Every row belongs to one group in each of 4 separate groupings. Each group adds its own fixed numbers to the row, and there is some noise. The rows also spread widely along 11 directions, which tell nothing about the answers.
In the rows, zero is written as 128.
Known rows, each followed by its group in each grouping:
[145 122 109 113 115 112  90 117 132 112 143 185 201 192 125 125 115 117
 125 172 115  90 138 107 143] => K2 fadim sav D
[132 150 214 109 163 138 108  84 115 152 130 113 110 206 110 132 161 104
 143 126 126  56 133  93 147] => K526 Vovob domi Q
[119 108 140 154 128 159  95  95 120 121 131 147 111 115 120 151 150 115
 147 121 110 108 116 189 136] => K423 gema Kuri Q
[138 176  89 110 113 149 170 103 105 126 125 149 149  83 172 103  96 118
 166 156 182 131  95 114 191] => K423 fadim Kuri F
[135 106 103 125 165 146 202 151 135 112 130 133 117 132 137 100  92  89
  86 159 157 173  96 163 143] => K526 Vovob domi F
[153 160 158 137 123 122  76 104 147 147 145 167 131 170 105 112 149 156
  71 121 134 104 162 102 147] => K2 Suza sav M
[147 131 135 145 105 136  84 103 110 127 149  76 126 111 137 163 154 146
 173 113 111  99 140 176 115] => K953 peva renud U
[156 159 109 139  90 148 127 110 141 143 131 109 127  66 136 109 121 164
  98  99 153 140 126 175 157] => K953 gema renud U
[179 163 183 110 141 107 150 143 131 118  99  77 111 161 139 138 121 131
  94 142 151 135 119 121  99] => K2 Suza Kuri D
[142 192 166 107 127 117 100  75  90 128 143 113 101  86 176 144 140 179
 166 139 176 120 139 115 164] => K423 peva renud M
[137 164 220  76 156 118 100 104  77  99 110 134 116 105 176 149 125 159
 139 178 163 138 115 116 138] => K423 gema renud U
[157 137 150 142 125 137 119 104 131 127 124 120 110 174 109 117 117 116
 130 111 127 115 147 163 169] => K423 gema sav U
[120 127 119 136 147 146 149 148 113 135 143 158 140 119 154  93 132 105
 144 162 148 155  86 110 123] => K2 Suza sav D
[152 144 122 151 121 126 135 108 135 111 122 176  96 173  94 121 103 152
 115 145 125 178 150 160 170] => K423 peva Kuri Q
[145 118 129 131 122 135 129 127 125 124 126 124 132 117 132 137 115 149
 127 148 108 149 112 169 118] => K526 gema renud Q
[126  97 133 129 150 165 133 157 130 109 148 137 112 167 130 102  97  97
 145 151  84 167 125 202 135] => K423 Vovob Kuri F
[130 118 198  78 171 107  72 119 120  98 151 100 143 165 162 144 135 128
 131 162 124  98 139 140 117] => K423 gema domi U
[134 112  82 181 122 158 135 161 123 141 133 140 135  71 124 112 135 131
 116 131 115 167  76 158  92] => K953 Suza sav U
[113 136 140  66 145 133 138 119 117  97 138 153 151 146 180  82  86 120
 130 171 150 151 131 154 185] => K423 fadim domi D
[146 148 157 133 146 128 132 109 106 107 122 131  88 141 131 139 125 131
 135 142 155 150 130 146 154] => K423 peva Kuri U
[136 155 142 137 141 121  81 107 122 143 175 147 122 159 126 111 139 154
 137 135 132 123 148 108 143] => K423 Vovob sav U
[136 123 124 170 140 141  85 100 147 146 182 123  94 139 117 126 170 134
 126  97 129 108 145 154 138] => K423 gema Kuri M
[162 169 109 152 132 134 176 130 120 147 138 108  98 121 137 101 121 126
 146 122 164 152  98 122 160] => K423 peva renud U
[167 148  64 203  93 104 125 122 117 138 121 137 137 115  95 165 130 163
 171 136  97 138  90 123  96] => K423 fadim Kuri Q
[135  99 116 175 161 125 118 145 127 130 185 109  87 165 116 130 146 141
 132 144 111 186 140 146  93] => K526 Suza Kuri U
[154 181 198  92 106 132  92  70  97 138  91 147 152 168 123 153 131 138
 155 144 121  51 130  99 167] => K526 peva renud Q
[125 182 138 130 113 131  76 121 124 173 183 137 142 104 149  98 164 173
 148 123 142 117 124  72 127] => K2 fadim renud U
[139 127 116 129 125 129 104 100 130 109 138 146 145 124 135 145 126 134
 127 139 129 108 129 170 142] => K423 peva sav Q
[148 115  95 157 111 106 103 116 111 108 162 107 143 127 142 164 125 151
 190 151 115 140 138 160 109] => K2 gema Kuri U
[178 147 136 157 132 110 144 165 135 135 110 120 118 188  99 124 109 142
 154 154  84 162 102 116 101] => K423 gema Kuri Q
[148 124 164 128 132 152 172 134 105 105  83 135 107 154 122 136 110 100
 151 150 122 147 100 170 147] => K2 peva renud Q
[123 181 158 126 118 152 146  83  86 151 106 132 100  66 153 118 124 161
 185 134 166 149 102 117 165] => K526 gema sav Q
[120 153 179 111 133 164 111 123 113 134 140 160  92 160 133  69 105 140
 161 136 116 179 148 156 191] => K423 gema Kuri U
[147  99 145 117 166 127 129 150 135 103 141  82 132 116 167 147 139 101
 100 148 138 115  86 175  83] => K423 gema renud D

New rows, each followed by its group in each grouping:
[148 170 118 128 131 111 121 113 120 153 186 105 123 117 158 113 129 178
 137 141 161 144 138  98 138] => K526 Vovob renud U
[143 122 110 140 140 141 178 115 127 116 128 143 110 120 132 117 100 128
  96 143 159 166 117 168 153] => K526 Vovob sav Q
[173 137 100 176 114 139 161 119 127 139 101 140 130 127 101 131 126 104
 112 119 141 112  82 139 152] => K423 gema renud U
[145 132 120 127 147 122 124 120 107 114 153 106 139 103 163 148 146 121
 134 147 158 104  98 128 118] => K423 fadim renud U
[126 115  66 143 148 129 142 114 124 103 182 172 127  89 158 120 112 140
 111 175 172 182 124 158 150] => K423 Vovob renud F
[158 134 124 160 136 122 136 151 123 119 127 140 109 148 103 126 129 149
 111 147 125 178 116 120 109] => K953 fadim Kuri U
[141  88  93 193 113 132 170 117 115 102  78 156 106 123  88 159 112 104
 122 135 122 168  95 201 129] => K2 gema domi D
[118 149 102 110 129 124  93 119 113 130 175 152 163  43 185 114 123 186
 103 164 159 161 116 126 117] => K526 Suza sav U
[157 145 142  83 130 120 124 154 107 109 143  77 161 111 189 124  89 146
 158 160 113 127 105 165 117] => K423 Vovob renud U
[124 143 133 157 123 136  93 107  93 125 117 172 130  85 124 163 143 151
 160 153 109 125  85 138 108] => K423 Vovob Kuri Q
[101 135 150 115 129 150  94 118 123 133 162 150 125 137 142  91 133 134
 144 128 123 141 146 158 162] => K2 peva domi U
[111 128  98 108 105 164 147 130 121 129 117 154 162  76 154  97  86 131
 142 143 101 148  93 197 159] => K526 peva domi Q
[121 126 131 153 162 126 117  86 124 119 161 147  89 123 137 129 158 124
 119 135 184 141 130 131 146] => K423 gema sav D
[131 122 143 132 179 126 129 150 123 124 194 110  85 151 156  95 137 145
 148 157 145 197 135 134 126] => K423 gema renud U
[ 92 131 142 146 166 182 121 128 119 146 178 170  84 100 145  80 151 117
 134 136 146 169 108 143 152] => K423 Vovob renud F
[137 125  95 149 121 139 122 122 131 137 172 125 132 138 129 111 142 147
 157 136 120 145 136 137 138] => K953 fadim renud Q
[149 163 168 114 160 129 177 170  94 122 101 109  98 132 156 110 101 137
 187 173 128 193  75 114 110] => K423 peva sav Q
[198 165 123 174 104 105 184 120 132 132  95 112  85 174  81 141  99 158
 116 124 137 172 136 140 141] => K2 Vovob renud Q
[127 138 181 121 137 127 104 119 100 124 116 106 105 156 131 139 126 147
 181 139  90 140 126 151 121] => K423 fadim domi Q
[158 151 147 136 121 128  86 105 145 138 146 137 130 174 107 121 139 133
  99 114 119  93 150 141 157] => K423 peva renud U
[149 130 157 115 131 125  96 105 116 118 130 107 140  91 149 166 141 148
  98 139 142  99 113 152 110] => K526 gema renud U
[141 121  53 177 103 126 109 134 167 151 159 157 161 146  91 102 127 139
 108 117  81 126 118 153 128] => K423 fadim domi Q
[133  94 136 144 140 153 155 149 111 106  98 114  96 116 126 129 107 107
 120 120  96 160  99 224 130] => K423 fadim domi M
[144 161 167 119 111 133 121 148 111 144  85 150 141 148 108 109  94 149
 127 146  80 145 100 131 130] => K526 peva domi U
[133 144  91 128 110 133  84 128 149 160 176 151 185 138 140  97 134 139
 121 141 103 103 119 111 123] => K526 Suza Kuri D
[107 150 167 104 138 134  65 174 112 148 181 119 144 104 176  97 138 177
 184 157  90 164 113 119  78] => K2 peva sav U
[128 172 131 167 108 136  98 126 113 184 156 134 112 113 123 100 146 180
 163 130 106 163 116  95 113] => K526 Suza renud D
[167 129  72 178 108 110 113 142 136 139 154 137 152 154 102 124 122 145
 135 137  94 135 116 130 117] => K423 fadim renud U
[169 146 164 123 117 118 122 166 132 145  91  77 145 161 109 128 107 138
 110 121  70 115 100 140  88] => K526 fadim domi U
[104 139 144 164 100 163 108 117  69 123  85 187 111  28 131 150 129 157
 163 142 120 174  78 174 120] => K2 peva sav U
[144 159  52 181 102 142 144 119 167 186 175 139 147 135 115  68 145 114
 141  98 157 109 114  98 161] => K2 gema sav D
[149 159 201 117 154 131 117 163 121 135 119 103 105 140 135 129 147 135
 119 134 125 137 100 109  86] => K2 peva Kuri U
[159 136  95 160 105 141 140 120 133 136 114 135 142  96 124 134 121 132
 127 125 120 121  85 165 131] => K423 gema renud Q
[129 137 131 139 147 163 139 138 104 149 145 104 130 101 153 117 167  92
 175 131 146  95  68 111 120] => K953 peva renud U
[144 149 110 173 107 148 143  92 131 142 125 108  85  97 111 128 150 133
 114  90 165 137 127 161 147] => K953 fadim Kuri D
[140 108  92 148 113 141 121 125 105 128 131 122 174 113 141 148 141 104
 192 156 109  91  77 138 109] => K953 gema renud D
[121 141 145 116 132 142 140 126  84 107 127 134 111  68 176 129 111 152
 180 163 156 187 106 156 136] => K2 gema Kuri U
[164 137 143  97 117 114 115  99 122 102 113 121 181 137 152 171 127 116
 143 159 140  62 114 133 131] => K2 gema Kuri Q
[149 112  90 157 144 147 169 124 134 119 124 148 135 115 121 132 147  91
 116 144 165 120  79 129 132] => K953 gema Kuri Q
[128 111  87 171 116 157 124 132 141 136 153 151 121  92 123 114 139 126
 107 105 125 142 116 190 133] => K2 peva sav M
[134 160 156 153 154 142 111 121 116 154 148 171 109 114 115 113 174 143
  96 140 164 132  96  70 124] => K953 Vovob renud U
[102 135 188  95 150 142  81 101  95 111  96 170 160  66 160 160 154 124
 128 166 136  79  64 130 113] => K423 gema domi Q
[120  95  70 160 131 140 166 154 119 115 138 167 131  93 138 104 100 131
 146 157 122 203  93 180 139] => K2 gema domi M
[156 126 132 116 134 123 132 117 140 108 143 119 124 173 131 114 108 146
 134 151 137 154 159 155 151] => K953 gema sav Q
[169 116 110 140 126 119 159 109 132  91 115  83 112 141 134 161 103 117
 132 126 136 129 137 215 139] => K423 peva sav Q
[104 146 123 106 135 168 126 105 106 152 179 154 146  93 178  76 134 126
 166 147 164 126 110 115 187] => K526 gema renud U
[143 183 125 153  98 127 119 125 136 151 131 131 101  72 127 120 136 197
 108 112 142 178 121 131 113] => K2 fadim Kuri Q
[165 114 141 109 139 119 149 167 113  99 127  93 130 168 147 127  78 141
 135 171  95 186 132 175 110] => K526 Suza Kuri U
[147 144 129 191 138 119 118 106 123 139 154  82  55  93 121 157 166 155
 137 100 159 157 123 151 105] => K423 gema Kuri U
[113 154 118 132  92 133  95  98 112 160 149 145 142 171 122  93 108 156
 203 134  82 138 154 128 173] => K526 fadim domi D
[142 148 116 201 117 111  97 101 106 140 145 169  79 108  96 144 140 194
 141 138 128 196 133 130 128] => K423 gema renud U
[107 104 104 127 127 170 146 134 124 110 140 222 143 125 129  86 108 119
 111 164 127 183 114 165 175] => K2 fadim renud Q
[130 133 123 127 130 127  79 102 148 147 214  86 146 130 157 132 169 145
 145 115 131  79 152 144 114] => K2 Vovob renud Q
[165 158  78  97 130  88 144 102 131 122 205  70 157 141 189 111  92 163
 153 152 180 130 171 119 162] => K526 Vovob sav U
[134 140  91 130 120 137 111 133 164 154 182 156 154 115 137  84 123 172
  91 143 122 156 128 135 139] => K526 gema renud Q
[114 165  64 116 102 110  64 106 133 154 214 130 206  69 193 112 154 169
 173 144 153  89 125  88 118] => K2 fadim sav D
[135 139 129 101 135 112 139  98  77  82 113 171 146 115 170 152  99 133
 165 202 164 149 105 135 163] => K423 peva renud D
[151 143  71 154  97 114  86 109 129 131 165 135 171  68 144 149 126 167
 113 133 122 106 112 164 117] => K423 Vovob renud U
[150 138  97 176  81 148 106  98 127 149 135 167 150 162  86 124 124 115
 148 107 100  87 136 156 169] => K2 Vovob Kuri U
[121 149  85 127 130 130 151 143 128 137 153 134 143  65 160  94 127 163
 134 153 153 179  90 116 123] => K953 fadim domi Q
[135 182 146 131 104 147 103 120 126 146  98 176 129  93 123 105 123 152
 105 127 124 135  95 134 145] => K423 peva Kuri D
[137 121  99 143 110 129 109 110 116 127 144 168 162 141 123 134 113 137
 130 158 102 124 120 153 135] => K526 Vovob renud D
[117 111 111 165 134 126 103 100 126 128 144 162 118 117 104 153 150 147
 118 139 114 137 118 155 117] => K526 peva domi Q
[150 133 110  82 136 108 121 122 155 109 195  96 162 149 178 119 125 148
 111 151 159 118 161 143 141] => K2 fadim renud Q
[109 117 151 125 147 160  94 145 112 134 155 200 154 135 137  97 149 114
 110 165 118 132 102 116 134] => K2 Suza renud U
[114 194 192 122 125 154  74  90 140 185 159 132 100 108 136  89 179 166
 135  93 154 105 140  92 145] => K2 gema sav Q
[106 123 154  69 152 163 106 118 111 114 166 142 156 126 184  99 124 108
 144 159 139 109 125 151 163] => K526 peva Kuri U
[161 129 162 172 149 163 161 106 145 147 116  92  70 159  92 133 165  77
  89  76 142  81 107 170 139] => K423 Vovob renud Q
[120 129 142  94 145 143 159 120 135 116 130 135 130 137 157  90 112 101
 110 142 167 141 122 155 173] => K2 gema domi D
